There are 4 ways to turn a row about zero (a turn may also mirror it). The second row of each pair is the first, turned, with some noise.
(in the rows, 128 means zero)
Some pairs, each with its turn after it:
[139 193 179 168 103]
[188 195 137 105 102]
(1)

[159 188  96 164 123]
[ 92  87 116  92  79]
(3)

[206 136 148  51  77]
[183 165 145 111  27]
(0)

[106  64 148 126 123]
[ 82 105 174 121 116]
(0)

[104 125 132 151 141]
[114 113 126 125 156]
(0)

[116  93 141 167 125]
[152  92 144 100 130]
(1)

[ 94  70  82 127 136]
[132 118 134 172 194]
(2)

[133 135 113 148 129]
[132 140 127 135 149]
(0)

[142 158 113 135 165]
[131  96 161 106 115]
(2)

[139 111 156 121 139]
[136 105 150 130 114]
(0)

[ 92 179 138 112 131]
[138  69 126 156 129]
(3)

[126 143 155  71 139]
[134 157 122  72 143]
(2)

[ 58 122 129  73 110]
[169 102 177 174 164]
(3)

[130 121  86 155 122]
[124  98 137 139  90]
(1)

[122 133 133 206 134]
[165 114 172  97  89]
(1)

[126  95 144 121  88]
[154 104  91 122 144]
(1)

[138 107  53 142 134]
[170  94 158 173 154]
(2)

[126  85 132 131 117]
[119 154 127 160 145]
(2)

[127  50 135 116 144]
[150 192 135 122 172]
(3)

[173 187 159 109 147]
[ 69  99  83 160 116]
(3)

[129 127  94 142 163]
[120 134 116 171 150]
(0)

[124  73 129  66 152]
[122 166 154 153 197]
(3)

[108 119 124 142 141]
[119 115 142 107 124]
(1)

[155 164 154 123 135]
[126 135 136  93  89]
(2)

New pairs, each followed by its turn:
[165 122 118 146  50]
[168 152  99 180  82]
(2)

[138 149 122 105 105]
[144 149 112 113 106]
(0)

[ 99  73 114 206 136]
[ 81 129 175 138 200]
(0)

[125 115  98 155 159]
[109 100 164 127 110]
(1)

[147 116 166 131 122]
[144 111 160 114 116]
(0)

[130 132  84 174 140]
[123 103 161 134  77]
(1)

[ 69 121 135 133 163]
[177 104 117 123 168]
(3)

[139 161 123 136  74]
[159 148  94 142  90]
(1)

[123 120 113 124 102]
[130 114 105 131 116]
(1)

[140  50 129  53 124]
[114 196 173 163 188]
(3)

[115  66 125 144  97]
[116 154 110 187 154]
(2)

[134 124 111 155 119]
[127 150 137 131 151]
(0)

[ 80 137 151  94 127]
[102 149  98  89 151]
(1)

[118  59 144 129  85]
[ 84 136 186 100 108]
(0)

[111 130 129  90 181]
[119 109 118 139 190]
(3)

[128 133 101 162  78]
[123 182 137 101 156]
(0)

[147 140 149 145 135]
[114 132 139 123 100]
(2)

[125 125 102 101 112]
[113 152 113 128 103]
(0)

[115 129 128 123 136]
[123 124 126 121 142]
(2)

[118  75 165 165 119]
[ 75 158 122 175 131]
(2)

[130 154 146 162 150]
[142 152 167 111 113]
(1)

[125 206 124 135 142]
[105  58 104 131 108]
(3)

[ 78 129 141 125 141]
[104 133 124  81 133]
(1)

[ 93 102 144 117  50]
[ 85 149 149  55 106]
(0)

[131 180  67 165 137]
[144 172  79 151 179]
(0)

[190 152 183  79 101]
[ 69 149 110 204 105]
(3)

[134 122 162 162  91]
[143 130 165  87 149]
(0)

[138 133 137 119  88]
[122 137 146 151  98]
(3)

[129 137 137 169 140]
[101 107 136 139 106]
(2)

[111 132 141 131 113]
[146 123 130 142 117]
(3)

[143 127  99 139  94]
[127 176 135 120 132]
(0)

[184 129 148 125 137]
[176 126 155 145 107]
(0)

[134 107  99 161 149]
[116 139 144 162 162]
(0)

[155 153  97 186 110]
[153 177 135 133 181]
(0)

[127 136 131 114 147]
[119 117 122 132 147]
(3)

[144 161  76 111  93]
[113 139  94 172  82]
(1)

[206  56 184 153 162]
[107 233  58 119 139]
(3)

[109 113 141 110 145]
[142 132 123 142 157]
(3)

[122 146 121 128 129]
[119 140 129 127 114]
(1)

[174 133  97 134 150]
[ 80 134 120  92 128]
(3)

[103 118 122 130 124]
[117 115 120 109 123]
(1)

[132 103 195  50 114]
[129  83 147  97  39]
(0)

[120 140 122 127 104]
[133 118 145 134 110]
(3)

[123 194  73 147 144]
[103  55 134  83 113]
(3)

[143 125 106  91 121]
[107 126 107 161 138]
(1)

[143 135  91 111 159]
[155 109 163 114 144]
(2)

[149 133 107 196 144]
[115  88 160 166  93]
(2)

[122  72 114  90 180]
[122 151 175 125 199]
(2)

[145 102 141  85 106]
[133 121  92 150 167]
(1)

[127 183 130 178 156]
[104  70 140 115  85]
(2)

[102 117 196 127 107]
[171 145 104 181 119]
(3)

[132 115 163 128 115]
[110 160 117 130 118]
(2)

[135 170  84 135 138]
[101 147 140 150  81]
(1)

[106  93 142 157 105]
[ 99 126 162 104 147]
(0)

[ 50 157 116 110 143]
[114  80  89  91 174]
(2)

[128 136 120 126  94]
[125 155 124 104 122]
(0)

[111 104 106 121 136]
[142 135 149 112 153]
(3)

[142  82  92 155 119]
[132 169 149  81 123]
(3)

[134 100 167 128 144]
[ 91 163 143 128 131]
(2)

[103 116 105 104 113]
[ 92 142 112 124 108]
(0)

[172  76 204 107 146]
[173 123 144 139 223]
(1)

[ 97 115 158 134 132]
[166 133 113 145 139]
(3)

[108 137 189 199 112]
[186 130  69 134  79]
(3)

[166 122 156  74 118]
[150 190 133  95 122]
(2)

[ 97 101 132 143 149]
[ 93 119 130 142 159]
(2)

[117 127  87 140  74]
[102 186 123 104 137]
(0)

[ 95  50 150 179 118]
[ 69 106 200 112 165]
(0)

[134 130 148  55 121]
[151 175 117  80 148]
(2)

[170  69 183 144 113]
[ 93 202 147 166 106]
(2)

[121 128 174 156 129]
[155 137  89 142 113]
(3)

